Every row belongs to one group in each of 3 separate groupings. Each group adds its own fixed numbers to the row, and there is some noise. The rows also spread widely along 3 directions, which tell nothing about the answers.
(in the rows, 128 means zero)
Some rows, each with its group in each grouping after it:
[101 115 147 150  90 133 111 123 120 117 157 143 105 130 152 160 139 127
 100 158 140 143 149 177 140 103 136] -> Q364 (1) sobe
[ 78 113 151 130 121 145 102 112 142 136 129 113  98 157 144 111 123 112
 119  93 146 126 131 172 130 128 149] -> Q264 (2) Puvin
[105 123 127 142 125 118 138 127 120 135 130 120 122 135 125 148 131 134
 122 124 133 121 151 167 124 114 158] -> Q264 (1) sobe
[160 140 168 107 137 139 130 122 171  67 128 157 140 148 106  94 139 101
 137 139 113 106  98 131 114 126 112] -> Q586 (3) Puvin
[163 119 120 115 136 117 141 137 135  92 114 105 159 143 113 101 121 124
 113 137 120 108 132 116 124 136 123] -> Q586 (3) gukit
[193 132 124 119 140 114 117 151 108  86 115 135 156 118  80  88 115 129
 107 146 123 101 138  72 117 144 109] -> Q691 (2) gukit
[138  86  96 107 165 133 132 174  71 143 103 106 167 111  87 116 148 133
 134 101 144 114 160 128  88 141 150] -> Q691 (0) Puvin
[ 92  97 129 124 131 152 123 143 101 152 111 101 123 141 139 139 139 109
 126 101 157 144 130 170 131 140 164] -> Q722 (0) Puvin
[174 133 174 114 125 152 110 142 143  71 119 172 129 123  88  91 139 110
 151 150 110 117 118  97 117 128  91] -> Q364 (0) Puvin
[114 146 114 155 165 119 136 109 144 128 113  97 116 161 144 118  84 107
 104 108 127 100 104 136 151 167 161] -> Q722 (2) gukit
[ 86  87 101 147 122 124 151 156  76 160 121  88 130 121 160 159 120 133
  77 113 169 120 167 164 123 133 168] -> Q722 (2) sobe
[123 126 185 117 108 162 119 124 158  84 133 159 115 152 138 103 143 104
 148 131 131 149 101 145 143 114 118] -> Q586 (0) Puvin
[ 71 120 119 149 128 126 112 102 169 157 127  55 100 178 174 144 104 109
 128 101 133 130 115 192 150 124 197] -> Q264 (3) gukit
[149 142 188 110 116 154 113 129 163  75 121 158 119 144 100  98 140 104
 173 127 120 123  99 116 128 112 111] -> Q264 (0) Puvin
[ 78 107 168 162  75 148 105 126 138 122 146 142  84 134 187 167 128 118
 119 149 148 159 126 189 154  99 146] -> Q364 (0) sobe
[133 133  66 148 227 110 201 150  99 155  76  89 159 123 112 146  89 138
 129  88 127  84 134 137 100 177 179] -> Q722 (0) sobe
[149 135 120 137 151 112 126 122 135 116 115 113 131 134 113  91  88 132
  98 126 114 102 141 101 128 157 122] -> Q364 (2) gukit
[107 108  78 148 168 109 155 131  92 157 122 104 138 114 117 153 113 145
 101 119 130 111 175 166 105 143 163] -> Q364 (1) sobe
[159 106 138 127 106 132 137 173  99 104 123 144 146  94 114 132 133 140
 124 157 134 122 160 110 114 112 104] -> Q364 (0) sobe

New rows. What belongs after each?
[ 63 134 129 172 157 125 141 102 165 156 128 109  90 153 188 158  91 124
 133 108 128 134 111 204 151 145 179] -> Q364 (0) sobe
[ 83 133  56 140 225  99 156 109 127 191 101  41 143 160 109 135  92 137
 124  65 118  99 145 162 131 177 206] -> Q264 (1) gukit
[139 138 152 140 130 127 140 138 153 106 113 134 123 131 129 131 118 128
 153 122 120 115 123 140 130 119 140] -> Q264 (0) sobe
[166 134 153 124 117 139 122 146 134  84 113 135 135 139 109 112 123 104
 140 157 127 121 105  84 148 133 113] -> Q722 (0) gukit
[176 153 100 138 198 100 167 125 120 108 114 150 159 108  75 122 109 140
 125 138  99  79 145 111 106 157 124] -> Q364 (1) sobe
[ 99 103 158 118  91 148  92 131 149 116 134 113 106 150 137 120 148 102
 132 118 137 132 125 176 122  99 147] -> Q264 (3) Puvin
[111 141 138 142 129 132 124 106 149 116 131 119 107 166 132 133 116  96
 120 140 129 128  98 142 164 141 157] -> Q722 (1) gukit
[126 107 143 109 122 150 117 145 118 110 116 123 137 136 115 123 142 101
 120 130 139 119 121 141 111 124 137] -> Q722 (3) Puvin
[ 99 100 129 135 101 143 116 145 115 135 123  86 117 149 155 142 124 111
 115 134 153 147 126 140 153 126 162] -> Q722 (0) gukit
[163 137 115 115 203 125 147 139 125 116  91 129 157 119  72  87 109 130
 152 107 103  94 130 105  98 168 123] -> Q364 (0) Puvin
[222 135 145 121 132 123 152 174 117  65 108 180 169  84  69 101 129 134
 139 167 105  91 149  67  98 125  71] -> Q364 (0) sobe
[129  98 120 130 101 128 141 163  97 121 127 117 139 121 139 153 136 125
  93 145 145 117 150 148 111 109 144] -> Q722 (3) sobe
[155  81 121 113  96 135 100 182  77 115 121 107 152 121 108 127 146 130
 117 152 149 142 157 105 122 115 123] -> Q691 (0) gukit
[148  92 153  92 110 152 136 162 105  91 121 138 150 125  95  97 158 123
 135 135 141 136 145 112 114 118 102] -> Q586 (0) Puvin
[136 135 134 130 184 139 134 128 140 117 104 135 134 134  98 102 111 114
 146 108 112 110 118 132 110 156 135] -> Q364 (0) Puvin
[166 109  88 117 152 111 133 147 121 124 110  87 162 122  90 106 108 132
 105 133 116  95 154 107 103 146 136] -> Q364 (3) gukit
[115 115 118 114 153 129 125 134 112 137 110 100 136 134 102  94 121 129
 122  84 138 103 157 137 104 143 147] -> Q264 (2) Puvin
[163 160 139 123 143 120 121 118 182  92 111 106 132 160 106  98 106 112
 143 126  98  92  96 114 131 130 138] -> Q264 (3) gukit
[ 96 153 192 130 121 156 103  97 189 103 124 145  92 172 146 115 124  96
 171 110 119 129  79 167 149 120 146] -> Q264 (0) Puvin
[126  88 138 101 102 137 103 157  93 123 116 115 143 124  96  94 145 129
 113 110 151 116 170 119 100 118 117] -> Q264 (2) Puvin
[222 139 160  95 145 146 126 170 117  48 107 182 166 102  45  78 153 116
 169 148 107 104 111  63  96 130  81] -> Q691 (0) Puvin
[125 117 119 115 187 136 142 145 120 145  87  98 149 137  91 101 120 125
 152  78 125 106 142 136 101 146 150] -> Q264 (0) Puvin
[171 127 133 120 129 122 110 144 116  94 122 139 145 129 105  98 116 127
 109 147 126 110 129  96 131 133 118] -> Q691 (2) gukit
[107 139 118 141 187 128 124 109 141 136 118 123 118 148 132 113 109 117
 118  84 131 108 110 171 125 165 172] -> Q691 (2) Puvin
